The same things were measured in two ways. Each way mixes the same 10 hidden numbers, adds some noise and spreads widely along 6 directions of its own, which tell nothing about the thing.
In the rows, 100 means zero.
Some things both ways: the first way, then the second way.
117	114	97	79	114	105	93	90	109	96	115	98	60	93	84	100	141	85	92	100	98	102
118	129	120	142	60	128	112	113	118	96	98	108	77	161	81	104	71	85	123

84	95	97	107	107	97	95	73	100	93	107	106	80	95	81	111	82	85	103	114	98	114
90	97	89	93	94	86	97	90	104	85	138	59	107	57	100	64	83	84	73

73	98	103	112	108	99	100	88	86	108	118	103	90	99	87	110	104	90	93	100	109	109
75	83	118	101	120	112	115	119	111	121	133	93	77	90	87	91	121	110	109

98	114	104	125	110	91	87	96	85	110	99	71	112	76	87	109	92	103	100	60	112	113
110	133	128	134	49	109	96	127	121	92	73	132	101	158	75	114	77	96	110

125	124	79	101	97	72	88	87	116	84	91	76	91	96	87	82	115	71	121	66	104	112
109	116	135	129	88	105	109	126	97	130	63	92	79	102	140	90	108	81	101

108	109	98	78	92	90	82	89	114	100	95	103	80	101	106	102	114	84	98	97	95	104
105	106	97	105	110	147	118	113	91	128	78	116	84	122	103	105	133	95	134

128	114	100	74	76	80	64	77	124	108	70	84	98	100	120	103	73	83	101	81	96	114
119	113	99	72	92	112	83	98	75	100	46	144	132	129	85	117	107	97	98

93	86	89	87	123	116	125	110	86	85	115	114	88	88	82	81	118	127	100	114	93	81
87	88	105	109	74	92	90	67	114	89	125	103	101	83	88	78	61	95	82

114	106	105	81	106	108	103	91	97	91	99	83	86	93	100	113	94	106	115	114	95	87
119	96	72	102	113	133	134	78	112	129	71	136	97	99	106	109	127	81	137

126	115	87	100	70	97	104	94	103	73	94	116	84	121	85	68	99	75	117	98	71	113
111	106	81	94	102	88	99	79	102	78	124	49	112	84	115	74	75	79	87

113	85	116	91	97	109	106	87	101	95	87	95	118	117	107	108	51	99	85	118	94	101
93	96	100	101	89	88	80	88	99	83	110	81	136	115	98	86	77	83	87

119	102	70	91	70	106	85	90	107	107	88	103	104	109	97	80	115	92	87	80	87	100
105	73	92	94	64	134	88	70	122	89	121	117	102	108	58	98	82	94	89

118	94	105	82	92	91	99	111	109	89	90	121	110	101	100	110	98	89	88	110	78	83
80	39	118	83	124	98	83	61	115	147	103	95	128	51	110	99	112	124	83

125	105	93	89	91	106	86	100	101	103	90	99	108	116	103	91	110	79	86	98	87	94
107	72	96	71	119	118	97	102	98	125	66	130	108	121	104	123	138	107	115

86	78	114	80	109	99	97	114	85	112	91	110	115	100	106	121	94	99	97	128	100	77
89	81	86	72	74	103	74	102	109	97	76	118	120	143	85	113	114	108	112

94	87	108	76	88	99	113	108	87	115	97	98	114	110	101	96	93	113	105	106	109	87
125	128	86	117	107	142	117	110	64	114	80	119	96	112	110	97	107	74	130

68	97	111	114	111	96	103	92	78	119	116	98	106	103	67	126	89	87	98	111	119	103
93	111	112	114	105	121	112	123	95	109	102	95	87	117	100	102	115	95	121

77	103	107	114	101	117	86	113	64	118	98	105	128	101	97	101	85	117	100	105	87	98
105	113	37	53	114	104	105	122	70	66	126	65	98	74	103	100	117	99	113

60	86	110	94	98	67	92	102	86	104	96	104	116	84	123	118	75	99	131	108	103	90
70	81	103	83	83	100	89	88	103	118	87	123	104	87	98	93	103	112	99

94	91	85	96	102	122	115	86	96	99	108	93	102	107	86	95	97	121	92	108	100	94
78	80	139	94	96	99	101	89	137	99	93	122	111	123	70	106	109	99	80

91	97	87	90	94	107	95	96	89	110	104	110	94	104	96	89	112	102	95	99	97	97
76	86	150	95	82	99	93	93	104	126	99	107	100	94	92	92	81	94	76

120	87	135	56	117	110	107	109	92	90	111	117	84	98	129	110	98	91	94	145	78	71
85	79	71	93	110	105	106	87	110	119	118	119	110	114	94	108	96	103	139

106	107	115	105	108	103	102	113	82	101	101	96	111	95	100	99	96	106	85	78	97	100
92	103	142	121	110	107	106	115	95	146	80	120	99	112	106	109	104	111	116

102	100	97	113	95	98	93	88	97	97	76	91	83	108	97	94	92	81	91	75	112	127
133	109	108	101	102	99	82	95	73	121	72	101	105	97	116	68	98	90	85

142	109	109	61	100	85	78	90	137	76	81	96	78	95	127	102	107	81	99	103	79	101
103	120	104	79	105	48	79	151	106	75	86	44	122	122	110	92	113	111	78

90	115	80	113	89	96	70	86	90	115	103	89	141	109	118	82	77	96	97	77	89	104
79	117	84	73	105	124	107	137	86	72	83	124	86	134	88	122	139	106	123

100	101	115	118	91	90	104	99	94	89	81	91	103	113	93	92	76	91	109	82	104	130
108	107	120	96	120	86	90	105	70	120	82	80	115	93	133	82	99	90	88

103	114	103	95	119	103	87	110	95	92	110	107	91	80	98	95	126	108	98	96	79	97
117	136	93	65	110	42	86	146	93	56	91	59	111	93	102	103	104	124	71

Other things, the second way, with their names:
J81: 111	100	82	109	100	136	116	87	109	113	91	144	96	128	79	112	105	99	136
J537: 136	126	78	91	79	104	87	110	82	61	87	96	103	95	98	109	83	94	85
J898: 96	100	121	95	120	105	106	112	86	124	88	86	106	86	118	87	117	86	91
J487: 107	83	92	119	109	132	109	92	98	137	91	131	95	74	102	77	126	94	110
J675: 99	94	111	93	136	101	110	99	75	127	112	98	80	59	123	94	101	107	97
J861: 102	125	106	94	130	97	108	142	79	114	75	67	94	112	123	94	140	110	116
J977: 119	79	96	97	106	110	105	74	114	117	112	127	99	86	73	82	101	99	90
J451: 94	60	115	83	118	115	117	52	100	163	93	119	94	59	122	98	97	90	101
J496: 112	76	105	122	87	155	100	56	88	145	95	131	90	62	116	98	80	90	105
J543: 97	87	89	86	100	118	98	81	94	110	106	135	102	85	79	102	98	110	105
J658: 95	73	118	96	113	129	118	88	102	146	104	140	88	99	87	107	110	88	112
J896: 140	108	78	85	106	100	96	94	103	81	80	107	111	112	92	103	104	97	90
J946: 94	71	82	87	96	132	95	56	94	113	113	128	100	82	92	109	85	105	112
J255: 100	115	108	97	71	106	99	113	90	108	115	69	110	86	96	87	75	75	91
J767: 97	117	95	86	105	82	89	130	78	100	95	52	108	84	123	78	116	102	92
J716: 124	91	123	95	102	77	90	90	91	108	111	79	99	66	114	76	70	80	59
J417: 114	157	94	118	91	113	103	119	80	56	93	82	116	141	97	86	85	69	101
J685: 90	89	134	130	92	117	108	73	101	123	109	121	96	97	116	107	60	75	105
J93: 88	123	109	109	88	116	111	136	109	93	101	76	103	152	87	107	107	91	127
J733: 94	101	91	100	103	85	99	124	99	97	131	67	106	100	103	100	89	99	111
J501: 100	97	97	117	95	117	105	110	108	108	111	83	88	108	114	102	94	98	120
J702: 99	105	103	70	97	85	96	100	89	98	83	113	84	74	103	88	103	109	80
J272: 92	96	91	78	103	84	98	115	114	75	119	66	98	79	96	94	105	103	78
J996: 106	116	123	114	114	90	103	98	113	98	58	121	99	110	95	84	126	118	86
J62: 107	116	106	114	80	129	112	117	98	121	82	107	78	107	103	96	110	100	118
J435: 144	109	101	104	111	112	104	78	92	113	63	126	113	85	107	87	103	82	78
J529: 134	122	108	93	96	101	90	101	89	99	60	126	101	104	98	105	98	111	84
J570: 125	74	98	93	136	114	84	67	77	115	116	130	106	86	86	109	87	129	99
J505: 135	87	65	78	117	107	78	63	106	83	94	123	124	130	64	108	100	130	102
J934: 89	95	68	77	111	107	103	102	82	112	135	86	100	67	96	88	100	107	114
J787: 110	94	63	87	85	105	97	94	124	71	107	121	90	95	66	98	112	122	100
J810: 143	106	99	94	96	117	82	99	64	98	63	134	83	114	114	106	97	94	98
J642: 99	88	114	102	88	89	85	105	132	88	94	87	101	149	90	104	102	110	97
J356: 69	75	123	72	98	128	113	107	120	125	69	141	84	146	86	136	134	103	128
J538: 88	130	115	123	89	95	103	105	106	90	81	109	106	137	97	94	94	94	111
J85: 91	104	111	96	118	88	96	111	79	102	107	99	78	91	103	91	105	122	101
J958: 99	100	86	110	71	131	112	101	119	114	117	109	97	111	78	93	91	84	121
J447: 124	118	80	97	96	100	93	89	85	80	101	108	106	67	94	81	86	97	79
J224: 130	125	98	154	104	150	135	107	92	135	76	131	72	110	129	91	107	63	140
J549: 101	115	133	108	96	113	104	104	91	141	67	127	114	83	97	83	107	85	87
J227: 95	94	75	91	110	137	103	99	77	121	95	102	94	86	113	93	128	105	123
J314: 70	82	118	67	122	75	84	118	95	97	120	70	111	79	99	93	111	116	74
J205: 110	117	77	100	144	147	131	88	75	92	90	119	85	89	109	102	134	91	123
J176: 99	102	109	66	122	111	106	106	61	131	93	105	114	69	103	99	110	90	95
J312: 92	92	138	98	110	92	77	73	87	120	71	113	144	101	115	108	81	98	79
J651: 110	131	106	135	79	94	80	113	96	86	88	106	84	133	93	78	94	126	108
J845: 112	64	95	91	93	127	84	51	98	99	124	137	90	81	76	104	73	112	92
J957: 98	90	86	80	92	115	99	105	114	84	99	115	91	133	77	115	113	106	112
J768: 89	82	122	84	108	112	97	77	90	120	111	148	106	77	72	103	85	108	86
J248: 111	93	119	76	109	106	87	92	58	131	87	110	113	63	111	85	90	80	74
J127: 107	106	80	97	80	104	104	119	95	93	132	57	90	82	112	83	83	74	101
J280: 136	107	81	102	122	113	105	100	85	114	113	103	86	84	85	69	113	111	103
J392: 138	116	99	118	101	118	99	92	83	108	87	90	84	84	116	77	94	93	94
J31: 131	119	111	105	119	119	104	101	103	104	62	118	108	122	83	89	132	109	92
J79: 90	90	119	113	100	110	112	112	115	143	100	108	83	112	93	80	118	99	115
J51: 91	94	103	144	101	126	118	83	109	145	120	110	90	99	107	76	90	92	134
J329: 111	108	110	97	119	118	117	96	102	112	74	107	108	101	108	113	117	93	104
J580: 123	138	100	111	87	103	94	127	68	97	70	82	103	100	132	80	100	78	96
J649: 124	88	102	112	102	119	104	69	87	137	88	97	96	58	136	90	84	84	97
J801: 114	105	108	78	115	90	120	97	101	113	96	104	83	74	100	95	99	98	86
J546: 122	105	104	92	74	83	84	79	109	107	71	118	128	125	89	93	76	93	88
J971: 117	77	106	103	104	128	94	88	107	127	93	107	104	90	100	101	111	105	96
J797: 89	44	99	86	89	113	86	46	129	117	112	108	112	50	95	98	95	105	75
J955: 72	81	127	107	101	140	121	79	103	152	96	138	96	68	103	102	110	87	109
J781: 100	95	101	97	87	115	95	102	105	98	122	99	112	107	75	102	83	98	97
J289: 80	89	118	102	79	112	99	104	96	113	131	93	82	92	89	72	84	81	93
J656: 94	84	100	92	100	91	98	84	96	104	127	89	101	44	105	80	81	83	73
J72: 101	97	103	94	94	131	107	93	92	129	76	129	107	105	95	106	109	90	116
J594: 97	104	110	113	104	112	99	109	97	112	98	105	104	128	100	102	98	104	119
J805: 56	73	136	103	86	111	97	118	123	117	122	98	94	114	76	95	115	107	102
J196: 99	114	74	86	102	106	95	134	63	72	137	54	89	82	119	89	89	81	102
J911: 105	87	93	87	122	77	86	111	101	77	128	71	98	69	95	92	107	125	79
J446: 85	106	97	82	87	107	106	127	112	98	82	68	110	113	107	112	125	91	113
J985: 119	123	77	101	83	96	103	91	107	87	82	102	117	98	92	82	95	86	96
J852: 129	92	56	90	125	140	116	89	88	107	116	88	101	75	106	99	112	89	115
J616: 79	88	102	101	95	116	99	106	100	127	101	136	115	122	79	106	104	102	130
J274: 110	128	109	129	103	75	94	123	94	84	104	88	97	140	105	84	83	102	108
J890: 133	106	92	135	121	139	115	73	107	120	73	139	103	122	95	93	112	98	123
J941: 115	95	101	73	126	101	95	118	68	120	91	94	96	70	114	98	120	101	90
J407: 118	112	88	89	132	102	110	115	79	98	97	96	85	92	105	87	121	105	104
J547: 114	78	73	74	95	123	90	69	77	118	122	99	120	53	104	106	75	93	96
J266: 99	109	95	115	96	116	125	126	112	120	112	97	72	101	102	100	109	104	129
J338: 95	86	100	124	98	117	100	79	139	100	125	109	115	102	57	86	102	121	101
J206: 104	104	102	107	85	110	96	113	110	101	81	117	92	141	89	103	110	107	119
J267: 104	78	114	98	114	65	68	95	112	84	124	86	104	89	86	92	86	140	68
J925: 93	88	107	111	77	103	89	86	124	104	103	117	106	121	78	106	85	118	111
J669: 89	88	94	103	76	123	89	92	105	95	128	106	97	126	76	97	81	99	112
J296: 123	92	94	101	111	93	87	59	76	120	95	109	85	71	120	74	78	113	96
J175: 143	117	106	88	57	75	84	92	125	75	80	99	119	121	72	101	60	95	67
J449: 73	80	99	80	118	119	97	77	82	120	96	132	110	65	100	102	113	112	99
J216: 72	93	122	106	77	79	99	110	129	81	124	61	97	106	104	92	78	86	82
J408: 86	82	85	100	92	108	114	109	121	101	125	78	70	75	105	80	114	92	101
J490: 86	113	104	116	86	124	106	121	121	101	72	84	102	146	103	99	133	103	124
J126: 109	93	107	89	103	78	86	128	105	90	114	51	82	111	107	95	104	118	92
J961: 121	115	101	107	94	136	114	76	83	119	99	116	107	85	95	92	78	74	100
J701: 90	80	89	73	96	92	88	89	111	94	110	89	114	77	90	95	102	106	81
J105: 116	120	97	125	89	129	93	92	120	87	75	108	141	154	77	118	97	106	113
J239: 135	123	64	86	93	128	105	62	94	82	74	138	97	108	77	97	98	107	107
J164: 148	120	97	104	85	92	94	124	118	80	80	98	88	125	82	92	108	106	86
J626: 101	79	81	79	103	102	94	75	109	105	115	110	107	102	84	112	89	120	114
J759: 92	121	105	139	94	118	107	101	84	104	120	84	88	89	116	73	78	88	110
J686: 104	101	93	80	103	107	95	97	102	96	62	125	119	124	89	111	122	106	106
J437: 108	127	86	122	85	96	93	100	84	92	84	88	106	122	125	90	78	90	118
J535: 126	86	117	106	113	116	103	75	95	136	73	124	96	62	117	90	105	91	81
J600: 103	109	89	103	87	92	92	114	113	72	110	54	76	123	106	91	98	118	108
J282: 90	101	123	122	80	102	95	81	110	85	98	110	87	115	108	98	71	92	93
J414: 118	86	112	69	120	109	90	98	73	130	69	119	118	96	106	118	111	104	96
J960: 125	114	50	91	106	128	97	77	78	78	83	119	105	68	101	89	111	108	103
J60: 105	95	67	92	81	109	106	96	122	92	120	94	106	80	78	100	96	105	103
J179: 80	81	89	71	86	94	99	114	128	93	108	91	115	109	80	104	114	100	97
J484: 132	107	90	123	119	119	121	71	121	120	54	136	102	133	97	104	126	106	135
J874: 113	104	100	88	75	99	89	98	103	112	63	104	99	98	112	98	101	106	93
J263: 92	84	112	84	96	130	99	96	102	104	82	129	101	119	89	116	116	94	103
J452: 89	84	150	104	93	112	104	93	95	156	80	137	92	115	109	114	80	91	108
J291: 107	70	97	87	94	115	99	86	125	118	94	136	91	113	71	106	113	116	108
J603: 116	127	62	113	87	113	104	119	91	77	126	81	101	118	92	88	86	85	124
J288: 115	129	110	88	79	73	84	112	98	69	97	94	113	110	76	98	72	106	72
J928: 110	125	134	130	109	106	102	99	73	154	73	77	106	61	148	71	92	92	93
J400: 113	58	106	100	130	87	80	47	92	133	95	132	103	57	118	86	89	119	82
J178: 124	109	69	74	117	81	97	95	93	76	117	91	87	76	79	83	99	125	88
J887: 130	110	110	85	103	106	88	74	87	111	46	139	133	126	89	104	96	96	89
J536: 99	104	87	130	78	135	91	102	106	74	142	73	87	131	86	87	79	101	115
J168: 81	72	93	91	137	97	101	113	100	113	136	76	90	77	103	99	122	126	112
J473: 86	95	119	100	116	75	92	69	104	90	117	90	107	75	93	89	82	121	79
J260: 94	80	87	78	88	90	105	70	108	79	154	96	77	50	79	87	63	91	77
J762: 99	86	108	86	112	91	90	104	82	109	112	74	89	72	119	85	100	103	88
J612: 91	94	122	85	110	77	89	137	113	101	95	83	106	136	91	98	120	112	93
J352: 97	114	91	115	66	139	111	103	125	82	100	121	105	147	62	106	101	82	120
J554: 89	78	104	98	85	102	101	88	125	92	125	82	107	93	94	90	86	69	83
J731: 89	99	107	121	93	119	94	82	99	116	103	132	108	95	96	99	80	106	107
J73: 123	111	75	89	98	121	104	96	73	106	100	111	91	82	105	93	90	91	110
J937: 127	120	79	80	99	102	85	106	79	78	93	99	111	112	87	106	91	115	101
J838: 110	92	77	80	126	119	121	107	98	106	122	87	100	79	90	102	120	92	111

Some of these things the first way, each followed by its name:
70	96	120	106	122	107	85	96	82	111	112	99	94	89	112	117	103	101	97	112	100	106 -> J73
112	112	89	74	110	100	93	98	100	96	100	101	92	102	109	89	108	97	91	91	98	86 -> J85
71	94	111	109	122	104	91	95	82	107	112	108	88	82	95	113	100	104	91	104	100	109 -> J543
107	98	106	85	77	101	97	97	102	98	87	107	90	109	112	90	96	100	100	97	89	110 -> J887
114	111	94	86	91	106	101	107	87	108	101	123	80	106	53	93	120	88	90	103	93	97 -> J93
48	59	118	79	92	94	120	107	78	124	101	104	109	90	112	121	86	136	115	119	123	84 -> J549
117	101	100	68	99	100	81	101	106	99	98	109	91	77	119	109	112	106	97	106	74	77 -> J60
118	119	87	87	118	78	96	78	135	62	112	86	77	90	96	80	118	88	121	93	90	113 -> J282
98	89	119	63	104	82	106	95	116	83	83	89	54	81	127	112	114	105	124	101	113	104 -> J79
101	93	73	95	104	106	126	103	102	73	99	99	98	93	99	69	108	134	100	76	95	92 -> J996
84	94	109	108	92	96	99	92	93	101	114	101	98	107	104	106	111	80	109	112	94	108 -> J896
111	103	84	94	96	101	88	95	100	95	95	112	94	95	86	93	104	90	95	100	83	97 -> J701
94	96	89	106	86	107	96	80	108	96	99	109	88	107	101	97	104	94	76	84	93	116 -> J31
121	114	96	91	103	102	130	108	91	76	93	94	68	96	58	98	112	104	117	89	104	94 -> J484
102	99	96	85	102	92	87	104	102	96	88	116	97	96	103	98	102	97	91	98	90	95 -> J227
124	96	106	85	124	97	94	80	121	73	112	98	92	106	135	101	96	65	75	111	83	94 -> J400
105	103	78	102	100	114	99	104	93	93	109	109	111	101	91	77	120	107	94	99	78	90 -> J272
87	93	98	97	84	77	101	89	112	92	106	89	107	102	121	95	111	91	122	94	98	104 -> J535
84	85	80	85	95	99	99	104	91	104	110	125	127	100	110	91	94	111	90	109	83	71 -> J960
137	126	90	88	104	98	84	87	107	75	84	97	73	107	116	85	95	70	92	79	84	105 -> J296
102	93	103	96	87	95	104	79	114	88	92	69	113	107	113	103	78	105	126	108	100	108 -> J554
115	104	109	88	86	88	95	94	97	93	82	101	70	96	98	101	96	79	116	95	97	111 -> J546
111	120	112	95	87	60	76	88	123	89	86	81	89	106	113	115	113	52	124	86	101	117 -> J126
91	100	109	109	122	125	88	96	92	102	101	80	110	95	116	111	102	118	87	103	94	103 -> J957
43	85	110	105	95	79	111	123	65	122	107	103	120	88	94	119	114	114	130	102	117	85 -> J62
108	109	99	91	92	100	87	102	93	103	98	105	116	106	105	98	92	93	97	102	82	89 -> J946
101	91	112	68	80	77	104	99	93	108	104	114	93	105	103	105	93	77	115	118	100	87 -> J603
83	94	90	96	85	83	97	90	97	102	102	98	110	95	111	93	87	103	114	90	100	100 -> J447
116	115	119	117	101	92	96	106	86	94	92	91	101	95	80	99	89	85	107	81	94	119 -> J733
73	96	129	106	108	98	97	103	93	93	116	87	123	102	154	100	97	112	111	103	88	105 -> J675
111	99	100	98	115	96	101	98	108	87	113	105	102	101	103	100	116	81	76	95	90	94 -> J267
139	128	112	82	90	89	73	96	111	87	84	95	90	96	120	104	93	77	103	86	74	103 -> J626
69	89	103	101	82	110	100	91	72	123	124	130	96	112	89	102	99	88	92	123	90	99 -> J961
49	86	103	110	103	121	104	109	64	109	118	122	107	96	115	104	105	127	99	114	87	89 -> J239
106	117	105	93	100	104	82	82	98	90	107	107	68	106	106	103	107	67	107	116	79	106 -> J451
120	109	111	94	121	101	89	101	110	84	107	99	96	93	106	103	117	88	87	104	80	98 -> J501
60	94	126	111	122	99	105	116	66	110	119	96	102	79	102	125	113	111	115	108	106	91 -> J266
116	105	105	94	104	108	114	99	94	91	119	86	120	112	103	81	96	103	104	106	88	92 -> J685
100	89	98	100	86	99	98	109	98	107	101	111	121	110	104	101	119	89	84	98	88	91 -> J971
127	107	90	81	76	121	99	108	93	104	93	105	101	110	95	78	117	114	93	92	79	92 -> J838
96	93	84	85	100	101	96	93	100	94	103	92	108	98	126	93	109	102	111	107	91	80 -> J408
111	98	123	79	101	88	114	116	114	88	98	98	90	102	102	96	127	106	101	92	101	106 -> J570
84	81	110	84	92	109	115	130	83	112	89	91	127	107	118	90	118	139	110	100	106	85 -> J941
104	99	109	99	112	106	94	89	99	99	100	98	81	105	95	109	107	79	85	105	102	110 -> J612
86	102	115	100	89	79	106	99	86	103	102	90	96	95	94	110	94	92	128	93	109	106 -> J81
119	111	85	62	77	73	89	87	126	88	90	98	84	87	109	85	104	104	124	86	90	98 -> J955
112	108	82	95	68	81	104	108	105	89	78	90	106	110	103	73	115	99	119	61	99	105 -> J392
119	91	117	69	111	98	117	103	101	78	98	106	72	92	110	101	96	99	98	107	96	88 -> J51
69	83	102	94	99	93	105	109	85	105	110	117	129	97	110	95	85	121	102	110	91	86 -> J449
92	81	95	91	110	119	130	126	78	98	120	127	103	115	73	90	144	99	87	128	91	71 -> J642
128	114	96	87	78	112	72	98	93	121	90	106	116	125	105	95	100	72	71	96	82	94 -> J414
69	89	101	109	92	101	103	92	82	110	86	81	105	102	109	100	83	117	115	87	119	114 -> J289
81	90	97	101	92	102	105	92	88	113	103	99	106	95	81	108	90	113	104	102	106	99 -> J352
80	110	100	136	112	102	79	93	86	105	110	93	109	89	101	101	109	92	87	75	93	120 -> J529
86	106	93	100	111	112	101	70	110	92	123	94	105	110	95	100	85	109	91	113	94	106 -> J205
135	113	81	89	82	106	91	93	108	87	71	98	62	99	110	71	117	96	81	50	95	119 -> J280
99	91	110	99	98	87	109	118	93	86	100	105	123	88	122	80	90	122	104	79	85	98 -> J731
72	79	112	102	90	104	120	93	93	100	110	105	118	115	101	91	75	121	104	114	100	111 -> J417
81	97	110	105	94	92	85	88	97	106	103	104	117	109	114	111	78	86	95	108	92	107 -> J314
73	91	117	96	80	90	103	126	71	121	100	114	126	106	102	105	106	107	110	102	97	88 -> J937
109	104	83	90	101	107	102	107	90	100	98	109	99	114	81	84	118	91	91	100	97	90 -> J762
126	97	101	68	74	84	126	110	92	90	95	99	109	124	117	73	90	86	114	90	101	80 -> J274
73	101	112	101	100	81	99	100	93	103	107	96	89	82	91	107	111	109	126	92	107	113 -> J288
58	71	117	115	123	125	129	117	60	102	103	99	108	80	88	115	85	152	107	115	108	92 -> J985
108	99	85	82	84	94	103	107	82	114	97	107	107	112	90	95	107	80	99	96	103	76 -> J206
84	93	121	94	109	92	85	91	106	107	105	86	124	106	124	109	87	99	104	116	99	107 -> J196
